The rows are grouped in 4 different ways at once. Each group adds its own fixed numbers to the row, and there is some noise. The rows also spread widely along 14 directions, which tell nothing about the answers.
In the rows, 128 means zero.
Some rows, each with its group in each grouping after it:
[180 188 134 150 119 129 121 111 125 136 131  99 135 129  77  82 117 122
 141 121  94 125 153 148 134 161 103 117 119 138 139 122 108 110 173 136
 129  70  89 128 148 138]	M (0) (1) z697
[138 171 133 151 137 147 154 129 147 188 121 107 145  55 109  98  98 127
 116 116 137 131 129 157 130 177  67  69 108 117 149 103 115 108 142  84
 116 100  91  95 101 173]	L (2) (3) z511
[ 87 130 115 128 121  98 104  96 146 171 106  92 112 125 110 132 144 189
 136 155 150 181 100 114 150 163 102 142 133 129 137 121 148 134  54 183
 128 170 160 138 116  81]	Q (1) (5) z654
[173  95 149 137 174 117 124 131 102  95 142 137 133 174 155 106  94 135
 144  85 140 205  78 152 153 103 130 171 132 116 104 141 153 163 159 123
 119 130 145 144 145  98]	L (0) (3) z654
[149 140 103 137 143 133 126 128 137 137 101 147 131 141 140 109 147 139
 120 125 124  98 124 132 128 137 132 136 125 149 143 134 110  94 102 135
 136 152 142 122 127 146]	S (2) (4) z697
[135 137 112 134 136 119 153 109 135 131 129 128 133 159 127  95 104 156
 136 130 127 148 136 144 136 141 121 134 125 149 145 127 127 128 134 134
 141 152 134 129 135 137]	Q (1) (4) z544
[105 169 130 110 144 127 120 152 120 197  90 125 129  91 115  91 121 174
 120 145 127 149 126 156 133 206 123  33 132 134 129 115 107  80 133 176
 126 126 158 178 124 145]	S (1) (2) z544
[128 139 122 129 125 131  97  90 158  99 122 170 136 151 196 101 111 134
 143 134 151 109  85 117 126 151 146 155 138 126 138  67 163  65  84 173
 124 140 146 103 112 152]	M (2) (2) z511
[136  78 236 190 143 156 138 107 144 154 150  81 177 129 122 149  94 105
 108 170 141 173 131 113 155 158  71 166 165 145  80 144 116 160 116 120
 140 174 135 127 180  80]	M (2) (1) z697
[174 148 116 144 140 131 147 145  87 126 127 131 125 126 115  93 106 125
 127  86 109 126 143 145 131 114 116 132 145 134 121 135 105 123 162 124
 116  87 114 140 133 151]	L (1) (0) z511
[158 142 110 169 135 109 124  92 129  89  99 140 128 207 100  89 154 139
 136 143 129 106  88 124 127 136 158 162 116 173 161 135 143  88  86 136
 138 171 137 123 140 126]	L (2) (0) z697
[175 138 163 133 128 136  89 117 135 133 170  94 142 155 127 142 114 130
 184 175  95 150 167 113 161 181 136 164 157 123 102 114 127 144 153 168
 157 116 139 128 141  83]	M (0) (5) z544
[188 150  80 122 151 159 112 126 139 136 107 128 131 158 153 127 124 157
 164 112  93 113 145 126 139 148 132 150 105 146 169 128 128  95 125 138
 131 130 145 114 127 130]	S (0) (2) z511
[ 97  97 157 147 174 135 154 172 124 176 131 141 134  48 135 153 117 114
  89 115 195 176  77 149 142 114  99  90 156 115  56 152  96 161  97 111
 108 143 125 114  98 161]	M (2) (2) z654
[130 128 125 130 146 112 141 102 159 103 132 162 121 172 156  95  68 136
 144 126 176 143  72 177 130 112 151 125 126 138 108 122 153 123 151 174
 153 143 124 101 134 165]	M (0) (1) z697
[118 146 119 153 105 148 130 125 157 196 120  88 100  81 106 164 151 150
 118 173 117  90 168  97 120 175  94 109 165 153 126 118  74  87  81 186
 144 159 137 116  97 133]	Q (2) (4) z511
[131 138 175 124 164 130 121 102 115 119  71 138 230 165 150  67 131 138
  76 113 129 121 129 104 162 139 110 192 103 145 150 161 141  87  50 107
 106 149 169 165 193  85]	M (2) (4) z544
[176 145 137 134 161 134  91 112 168 157 124 125 146 120 128 126 119 140
 155 135 131 146 114 137 138 148 141 117 100 130 122 130 128 107 127 156
 143 127 126 118 109 140]	S (0) (3) z544
[140 132 124 128 195 133 137 183 118 174 102 131 165  96 100 152 159 123
 105 124 140 130 118 130 155 123 141 127 114 145  94 203  89 146  91  94
 128 152 125 123 119 131]	M (2) (5) z544
[129 128 122 106 114 148 107 104 161 121 125 139 116 117 208 103 120 139
 126 114  99 103 123 123 113 169  90 147 152 123 151  57 127  74 144 149
 113 159 141 133 111 137]	M (2) (4) z697
[145 125 155 173 144 146 155 137 150 173  98 112 133 111  94 137 135 126
  97 157 124  77 114 126 113 164 137  74 136 181 125 150  72  73 113 132
 151 195 133 116 118 153]	L (2) (3) z654
[126 116  93  95 131 151 151 149 128 140 154 160 129 140 208 132  86 145
 163 121 144 127 166 137 150 146 123 154 159 116 127 104 119 145 123 134
 140 140 172 101 129 145]	M (1) (4) z697
[131 124 159 173 115 126 105 141  89 101 119 136 110 124  97  97 194 114
  97 124 106 151  86 114 114 145 104 152 178 134 103 108 104 109 112 121
 100 144 136 182 129  96]	S (1) (1) z697
[106 154  89 120 121  94  89 151  98 157 104  94  76  95  88 151 184 164
 126 128 128 159 113 100 141 126 107 151 165 134 100 150 111 132  71 205
 107 126 139 165 110  79]	M (2) (5) z511
[124 103 137 177 140 130 162 111 176 143 133  99 110 147  92 139 120 153
 131 179 135 149  82 150 119 161 127  98 132 182 128 142 119 124 139 133
 158 243 117 111  99 131]	M (0) (4) z544
[142 160 132 106 167 105 117 163  82 153 106 124 129 125 106  80 115 149
 125 106 106 180 122 170 151 149 136  86 134 122 103 160 113 136 186 164
 123  89 132 196 152 117]	S (1) (2) z544
[115 119 107  96 153 102 112 158 110 120 137 146 109 119 168 142 157 123
 139 129 127 127 116 124 149 111 136 169 163  90  87 136 128 166 124 130
 127 145 137 129  98 103]	L (2) (0) z654
[162 111 132 120 151 135 158 125 131 103 154 144 138 168 181 113  61 122
 150 100 134 143 129 158 150 110 131 157 133 120 113 130 131 155 170 121
 143 125 132 103 150 140]	M (0) (3) z654
[163 182  85 115 134 143 122 150 108 161 107 125 130 115 111  98 158 151
 139 105  95 120 171 124 136 184 111 109 103 141 171 119 101  83 108 111
 107  90 143 144 125 138]	Q (2) (3) z544
[100 197  73  71 128 105 103 150 127 159  62 129  97  92 131  86 180 178
 110 112  93  89 120 139 110 169 125  88 111 129 167 114 112  52 126 174
 114 145 143 177  90 123]	L (0) (3) z544
[140 174 112 113 120  88 116  82 132  96 115 143 114 133 143  37 109 137
 121  85 110 139  95 167 120 115 102 130 116 110 142  89 152 101 178 145
 102  81  89 155 127 156]	S (2) (0) z544
[131 143 128  99 157 122 151 138 156 162 139 101 153 149 146 141  98 139
 168 184 100 115 162 160 170 193 140 109 121 109 138 145 135 180 189 103
 188 174 125  91 123 102]	L (0) (3) z654
[172 133  67  78 184 113 101 113 140 132 118 138 154 159 178 124 112 160
 166  79 133 161 124 130 177 101 126 199  84 110 149 159 160 164 101 116
 122 121 132  98 129 117]	M (2) (4) z654
[157 195 123 186  93 107  88  91 124  71 121 141 111 110  77  70 185 100
 110 116 112 109  73 113  99 125 111 156 138 128 134  74 125  63  99 141
  89  75  73 126  86 151]	M (0) (2) z511
[152 158 205 146 146 122 132 101 120 141 109 124 188 101 123  48  75 114
  82  87 135 148 128 150 137 116  89 125 119 117 111 127 118 101 149 132
 109  71 113 159 168 137]	L (1) (3) z544

New rows. What belongs after each?
[ 84 132 143 103 154 104 127 145 139 144 116 114 149  89 137 127 168 126
  97 149 114 136 113 133 145 149  97 145 142 108 101 148 123 163 130 106
 127 185 111 147 104  90]	M (2) (4) z544
[207 171 113 135 159 116 120 143  99 119 127 120 117 156  78  75 119 136
 153  83  98 180 115 173 136 138 139 106 101 139 129 146 122 125 196 136
 125  66 102 162 136 138]	Q (0) (3) z544
[140 148 130 134 133 127 135 120 151 147 144 117 127 111 124 120 119 127
 131 137 123 126 152 139 130 131 113 130 137 121 110 127 100 131 144 151
 145 114 110 115 110 143]	Q (0) (4) z544
[110 130 115 127  77 139 143 147  90 142 141 111  85 130 140 118 137 160
 135 145  95 131 171 105 132 198  87 124 200 138 134  77  95 104 117 158
 110 138 179 165 143 101]	M (2) (4) z654
[126 152 140  89 144 130  71 102 179 161 114 121 166  95 179 130 131 135
 138 146 122 115 142 119 151 157 105 167 124  93 124 110 139 118 104 168
 141 132 134 114 108 106]	M (0) (4) z697
[128 142 126 107 167 127 132 172 112 164  97 134 128 103 134 119 115 145
 111 111 134 144 116 161 145 132 129  97 137 121  96 163 110 130 146 163
 140 115 142 156 131 128]	S (0) (3) z511
[131 182 100 147 107 111 150 104 125 155 129  93 125 142  77 102 117 170
 158 153 144 147 153 138 145 160 104 127 112 142 164 125 132 130  92 142
 137 102 133 109 136 121]	L (0) (5) z544
[108 138  93 103 158 127 141 135 143 152 113 135 157 118 159 136 112 156
 137 114 173 163 116 138 167 121 103 169 100 108 139 148 160 164  66 114
 127 135 145  93 123 116]	M (0) (3) z511
[175 147 127 155 117 139 136  99 132 122 157 107 139 129 111 108 115 118
 149 119  97 128 167 115 134 128  98 167 132 139 135 113 108 130 137 110
 121 106 103 113 129 142]	M (1) (0) z544
[159  94 180 152 130 157 133  98 150 102 178 117 156 153 174 122  87 114
 157 143 112 167 131 125 145 160  93 179 153 121 116  85 149 147 159  97
 129 157 133 116 136 106]	M (0) (0) z544
[ 97 118  87 117 117 101 141 121 141 135 121 118  94 149 136 149 145 162
 133 152 129 113 132 112 137 122 132 165 159 150 126 139 111 141  88 171
 150 203 148 118 112 109]	M (1) (4) z654
[190 120 150 183 181 149 118 149 135 125 135 160 163 152  99 132 151 103
 151 158 143 125  86 122 138 174 184 110 115 160 115 140 120 101 102  79
 148 171 136  98 103 154]	L (2) (3) z544
[172 129 115 124 140 136  97  88 157 132 136 134 127 157 172 110  91 172
 172 110 136 171 122 133 136 134 119 159 114 125 142  98 148 104 118 180
 126 123 159 127 128 131]	S (0) (4) z544
[166 147 120 168 135 119 139 128  89 116 147 108 123 155  83  86 111 144
 154 101 138 229 110 167 159 136  79 143 123 122 138 132 146 180 142 101
 101  73 119 139 157 109]	S (0) (2) z697
[160 152 151 117 147 119  57 118 137 120 123 138 138 105 150 109 175 106
 137 135  86  97 104 108 134 163 139 146 144  92 107  91 130  96 139 137
 119 124 112 137  85 116]	L (2) (0) z654
[152 155 121 109 130  93  86 121 104  87 144 147 111 199 146 103 138 129
 170 163 105 120 134 124 158 161 190 157 167 112 105 116 137 125 136 200
 152  96 151 144 147  99]	Q (2) (2) z654
[132 136 104 140 141 133 167 149 101 146 124 127 131 115 131 145 111 131
 116 105 153 115 165 122 139  81 111 171 150 140 114 166  87 145  85 138
 127 114 139 108 136 136]	L (1) (2) z511
[167 142 142 139 131 135 119 108 150 126 152 113 128 118 136  92 105 122
 141 121  92 148 108 152 133 169  95 120 131 112 131  83 131 125 192 108
 124 125  93 118 102 140]	M (0) (4) z654
[117 119 138 147 126 121  97 129 146 129 116 116 103 107 126 165 199 116
 111 168 105  83 107  88 118 137 138 154 175 145  92 128  86  99  86 165
 131 199 129 130  90 106]	M (2) (2) z654
[117 146  87 120 128 124 161 159 104 138 113 118  98  84 140 138 150 126
  97  82 111 103 147 130 123  84  78 163 153 125 126 150  85 141 134 114
 103 124 107 128 109 127]	L (2) (2) z511
[ 94 147  79 123 104  93 145 164  95  99 156 150  75 124 122 121 171 121
 144 144 122 123 107 138 136 143 133 135 179 109 108 102 119 162 133 106
 125 138 112 114  90 129]	M (2) (5) z654
[129 108 188 170 102 153 168 120 133 184 147  62 111 100 105 138  82 138
 104 158 101 133 177 126 127 180  63  87 189 162 103 120  61 118 165 165
 138 159 135 147 156 119]	M (2) (4) z654
[116 123 110 171 102 118 176 126 124 120 147 119  89 141 117 121 113 139
 128 143 134 138 110 149 125 130  99 131 167 145 123 112 124 144 137 122
 136 155 115 108 128 136]	S (2) (5) z511
[185 146 103 159 156 125 152 136 103  85 110 152 153 188  91  92 160 121
 121 118 103  95 112 132 140 124 165 157 112 169 147 170 108 112 116  78
 136 150 122 117 134 141]	M (0) (4) z654
[137 133 147 158 114 123  84  86 181 118 146 133 111 122 140 124 137 120
 148 163 137 122  70 120 119 165 128 138 153 131 112  69 145  92 115 166
 136 162 110  94  85 142]	M (2) (5) z697
[139 159  67 123 109 120 123 129 125 112 154 142 110 129 137 130 169 133
 164 133 119 112 161 101 136 133 119 184 142 124 143 103 118 132  80 114
 117 119 129  99 100 132]	M (2) (4) z544
[108 151 149 138 121 137 160 117 115 122  90 151 159 129 146  61 123 134
  70 106 132  97 125 132 120 147 106 128 136 145 148 107 113  58  92 120
 106 123 152 156 156 145]	Q (2) (5) z544
[180 113 137 102 166 167 101 176 107 181 150 122 136 103 159 179 103 134
 157 112 115 141 192 102 152 134 139 150 167 131  71 150  70 133 129 180
 134 102 173 145 137 121]	M (1) (5) z544
[161 183 213 135 147 128  44 126 132 144 132 123 201 112 115 118 162  81
 140 197 103  89 153 106 166 196 161 154 151  85  82 121 121 113 118 158
 162  80 125 124 127  85]	L (0) (5) z697
[132 113 115 156 124 126 180 135 120 162 117  70  92 127  84 132 128 156
 105 125  93 136 143 138 126 144  78 113 151 179 136 162  75 136 155 120
 128 190 117 143 138 113]	M (2) (4) z654
[164 148 108 141 133 140 158  71 197 165 151 103 167 150 136 141  65 141
 175 154 146 100 183 127 153 127 113 163  86 150 154 142 128 143  99 120
 167 133 108  37 143 166]	M (2) (1) z544
[ 97 120 152  98 143 122 152 142 132 151 124 132 134 152 171 121  80 149
 126 164 140 123 138 162 155 166 151 104 162 118  95 136 121 136 153 181
 171 147 167 134 149 115]	Q (0) (5) z654
[113 138  97 109 153 132 116 133 138 137  90 166 140 115 177 106 141 151
 117 114 141 121  89 134 136 151 116 130 119 114 147 103 151  95  82 115
 111 157 148 125 105 147]	S (2) (0) z511
[125 160  66 115 131  97 127 105 156 138 116 144  83 131 142  92 104 163
 146 106 149 144  83 178 124 120 118 106 113 124 147 107 147 120 151 167
 132 123 107 108 107 166]	S (2) (5) z697
[112 144  91 135 114 116 154 138  77  96  92 143 117 173 109  80 169 165
 112 109 126 139 106 121 135 143 116 161 133 155 162 128 127 106  68 107
  97 149 169 158 154 100]	M (0) (1) z654
[175 130 135 109 134 151 141 135 131  73 162 165 148 187 203 105  91 102
 162 130  85  82 167 135 137 143 165 175 151 124 123 103 124 120 191 115
 155 129 137 113 144 135]	M (0) (3) z544
[174 125 186 116 170 138 115  82 181 132 106 126 190 145 186 104  82 107
 103 120  98  70 138 132 141 126 137 155 112 126 121 138 119  84 162 150
 161 143 118 114 157 138]	Q (2) (3) z654
[106 138 104 141 108 134 165 119 132 137 146 140 132 146 160 117 101 145
 160 150 179 138 147 130 152 162 101 150 139 122 157  92 146 141  66 109
 133 132 166  78 138 134]	L (2) (3) z697
[109 100 193 183  84 164 158 155 107 109 163 115 119  84 123 153 176  80
  82 155  92  88 168  82 104 136  76 182 220 138  71 100  51 119 110 101
 109 163 136 149 121  97]	M (0) (1) z544
[177  95 132 144 185 131 145 169 112 148 141 115 114 140 117 161 115 125
 142 118 116 167 126 153 144 100 139 127 147 154  76 195  85 173 180 129
 143 153 118 142 137 121]	S (2) (2) z544
[143 127 129 183  90 148 152 104 170 122 175 128 101 130 136 151 116 108
 161 171 152  91 145 118 113 138 114 152 163 141 126  82 103 116 103 140
 158 156 126  58  97 155]	L (0) (3) z697
[ 77 130 127  99 151 120 119 160 122 172  93 142 108  95 165 121 135 159
 107 134 154 150  96 152 135 161 114  90 158 116 103 127 118 113 111 184
 122 155 168 166 124 120]	S (2) (2) z697
[125 130 130  95 175 118  71 164 112 122 131 162 149 122 154 127 176 122
 153 146 129 166  91 117 167 175 156 144 141  89  90 120 155 145 100 116
 115 143 151 149  99 101]	M (2) (0) z544
[ 86 132 119  87 142 117 127 143 118 139 130 154 137 124 187 113 102 144
 134 124 172 165 125 144 166 140 110 148 155  97 106 120 143 160  98 154
 125 123 162 131 140 114]	M (2) (4) z697
[128 106 159 137 144 162 216 194  90 141 154 130 121 103 145 115  67 114
 102 102 120 149 152 182 127 138  93  79 177 142  86 139  67 147 222  97
 123 129 126 151 148 157]	M (0) (2) z544
[ 89 170 111  75 133  99 123 178 120 172 118 119  96  76 142 148 129 134
 128 149 133  99 164 146 144 130 137 106 172  92  79 155  93 147 153 213
 161 104 129 139 102 116]	L (0) (3) z511
[134 164  60 110 120 116 176 113 130 144 116 108 117 170 129 123 110 167
 148 123 119  95 201 131 144 112 116 162 114 161 169 164 103 129 100 149
 146 118 137 107 158 136]	Q (2) (2) z544
[132 164 100 105 128 146 128 155 117 154 116 127 117  96 148 113 134 145
 135 113 103 110 151 135 129 166 101 120 136 111 142 104 112 103 145 133
 119 109 135 133 109 128]	L (0) (1) z511
[150 137 136 121 154 133  95 178  85 145 108 139 129 111 114 154 176 119
 112 130 120  94 144  96 143 122 168 154 170 137  70 171  64 106  76 184
 133 110 164 155 127 106]	M (0) (5) z654
[144  91 118 122 111 163 145 131 120 120 132 124 100 123 199 124 119 145
 116  84  66 113 145 117 112 133  74 170 171 132 143  78 100 106 167 108
 103 174 158 151 129 114]	S (1) (5) z654
[107 149 127 132 122 102 124 130 123 143 132 126 126 175 102 126 142 157
 159 211 145 139 139 129 166 200 170 114 158 129 115 132 133 138  82 184
 174 150 174 124 132 100]	Q (0) (4) z654
[106  97  92  80 163 138 144 212  98 119 152 171 118 114 213 170 152 114
 139 121 117 140 140 138 160 112 125 186 180  73  80 144 116 206 144  89
 134 152 153 122  97  97]	S (0) (4) z511
[141 150 143 125 160 103  88 104 161 133 121 117 154 132 107 103 142 136
 146 156 111 157  87 139 142 170 140 124 108 125 123 127 153 129 146 131
 141 161 101 133 110 112]	M (1) (1) z544
[133 126 115 155 117 123 155 107 135 105 125 123 115 174 124  86 106 151
 132 128 112 145  88 155 123 160 111 127 139 161 158 100 145 115 164 112
 136 190 123 126 135 131]	M (1) (5) z697
[142 144  99 118 113 135 166 168  98 111 132 157  83 122 157 122 138 111
 116 112  86  38 180 127  92 100 155 134 186 153 106 122  45  82 173 162
 137 131 131 144 109 167]	L (1) (2) z544
[124 196 117 120  84 103 146 103 114 121 116 115 123 164 111  66 123 142
 128 149  96  78 196 127 133 163 129 132 143 144 154 112 105  83 128 179
 144  80 136 149 172 127]	Q (2) (3) z544
[168 108 194 161 151 150 170 117 105 114 152 127 179 109 158  95  74  77
  88  74 125 132 151 140 146  81  65 183 149 103  92 138 102 161 164  57
 103  81 100 114 162 140]	L (2) (0) z654
[116 201  60  84 122  92 123 109 151 150  82 122 113 140 118  89 155 171
 141 149  89  62 147 149 134 158 142 114  99 128 173 133 124  96 136 161
 157 130 118 121 117 134]	S (0) (1) z654
[172 174 102 166 119 131 139 166  76 102 180 164 131 143  92  97 158 101
 181 140 139 153 140 125 154 181 140 130 138 111 134  91 127 147  99  50
 111  63 129  96 110 148]	L (2) (3) z544
[104 167 130 144 123 117 162 146 124  99  96 176 142 175 113  67 141 122
 109 176 136  67  94 158 121 187 185  76 140 164 138 119 121  66 118 134
 163 169 143 125 136 158]	M (0) (3) z697
[ 93 126  90 104 130 117 128 115 148 127 125 132 124 145 167 121 136 158
 150 136 146 160 102 135 150 159  95 168 124 113 152 105 169 155  94 105
 121 179 141 107 125 100]	M (2) (1) z697
[108 120  87 145 153  98  99 127 190 152 122 121  89 112 104 195 204 130
 148 184 158 122  72 114 130 128 154 153 130 140 105 153 124 150  58 152
 162 220 109  77  52 120]	Q (2) (3) z697
[163 170 118 158 137 108  96  82 159 148 114  93 156 152  81 119 145 144
 150 176 113 123 136 113 158 159 124 155 104 140 148 145 143 128  89 149
 156 131 107 100 130 108]	S (2) (4) z511
[139 104 169 138 167 132 120 132 128 111  92 163 155 122 162 112 155 115
  68 110 124  97  84 127 121  98 140 162 147 131  91 150  98  92 111 131
 124 175 145 155 121 125]	S (0) (4) z654
[104 141 112 137  95 141 152 140 119 131 149 127 102 110 146 118 119 131
 133 145 124 122 144 125 131 170  92 123 178 124 127  79 121 124 120 130
 122 130 132 118 115 140]	M (2) (0) z511
[146 143 134 153 130 145 174 173 107 126 149 146 126 119 114 118 140  94
 119 141 113  89 155 147 133 156 140 104 160 130 101 128  77 130 154  88
 147 116 120 110 114 155]	Q (0) (3) z654
[145 132 169 158 130 132 102 156  87  85 149 177 143 131 141 121 170  69
 116 147 133 103 130  96 144 135 161 173 197 104  59 110 105 113  89 140
 125  82 140 136 119 129]	Q (2) (0) z511
[126 166  88 135  63 126 122 107 132 164 149  83  50  97 102 132 133 169
 161 135 109 124 183 104 108 151  75 126 170 148 132  82  83  90 113 212
 110 100 132 140 120 135]	M (2) (1) z544
[177 169 107 155 151 126 136 150 118 142 126 126 152 147  65 122 140 118
 145 157 108 101 154 128 150 156 167 118 130 159 123 171  96 128 126 123
 165 122 105 100 122 146]	M (1) (4) z511
[167 127 138 152 121 126 102 143 108  92 157 127 104 162 128 141 163 106
 159 147 105 122 139 106 133 128 148 189 176 128  98 127 107 139 134 155
 144 132 138 133 124  83]	L (0) (3) z697
[100 106 119 108 128 131 171 148 141 153 128  90  84 135 147 136 106 166
 134 154  82 141 123 165 129 190  98  84 159 146 132 117 119 147 205 127
 147 226 136 147 112 105]	M (0) (0) z654
[127 134 111  82 185 138 147 157 137 139  89 162 194 192 186 104 116 151
 135 163 111  96 140 163 172 188 165 130 101 127 158 164 146 136 138  92
 176 191 178 124 159 107]	S (0) (4) z697
[149 136 118 153 124 132 156 133 116 137 141 127 112 157 124 121  88 140
 147 134 149 139 151 133 144 140 133 125 155 153 117 130 111 117 112 176
 145 103 147 117 153 142]	Q (2) (3) z511
[ 78 166 122 119 102 104 168 145  94 126 109 108 114 102 108  89 149 136
  84 129 101 117 141 149 132 145  81 122 161 120 130 126  97 135 149 119
 110 123 117 158 137 105]	M (0) (2) z654
[146 137 132 133 137 137 125 122 164 135 138 157 117 104 173 135 105 112
 127 127 154  77 127 140 111  97 139 139 153 125  90 117  91  98 134 181
 152 129 123  89  90 176]	L (0) (4) z697
[127 143 114 128 139 137 135 149 124 160 118 122 144 123 118 139 157 138
 134 152 135 119 159 114 154 163 124 140 130 125 129 145 103 132  66 122
 142 133 158 110 121 111]	Q (0) (3) z654
[105 127 137 138 138 126 125  69 213 148 119 116 134 100 164 119  98 139
 120 145 135 132  74 150 119 147  93 128 118 120 140  88 159 114 140 140
 141 193  90  87  79 149]	Q (1) (2) z511
[112 191  32  99 101 102 106 162 104 133 116 155  73 111 110 113 203 156
 162 135 112 103 128 111 130 176 151 111 144 126 149  90 109  96  76 148
 118 120 146 126  74 142]	M (1) (3) z654
[169 157 112 110 183 129  45 120 192 204 136 106 141  74 127 158 139 145
 189 152 138 180 100 134 161 197 121 100  95 101 116 118 149 146 122 150
 140 132 103  86  65 137]	M (2) (4) z697
[ 98 112 162 137 101 157 152 101 175 134 157 115 137 130 200 146  97 114
 130 192 109  76 172 114 135 182  97 154 183 120 123  75 122 117 136 138
 160 179 139  91 126 122]	Q (2) (2) z511
[144 197  69 149 115 104 109 105 139 129  84 121 134 130  58 110 204 138
 117 151 101  56 138  93 125 131 146 162 108 166 162 149 102  80  50 143
 138 142 100 104  96 138]	M (1) (4) z511
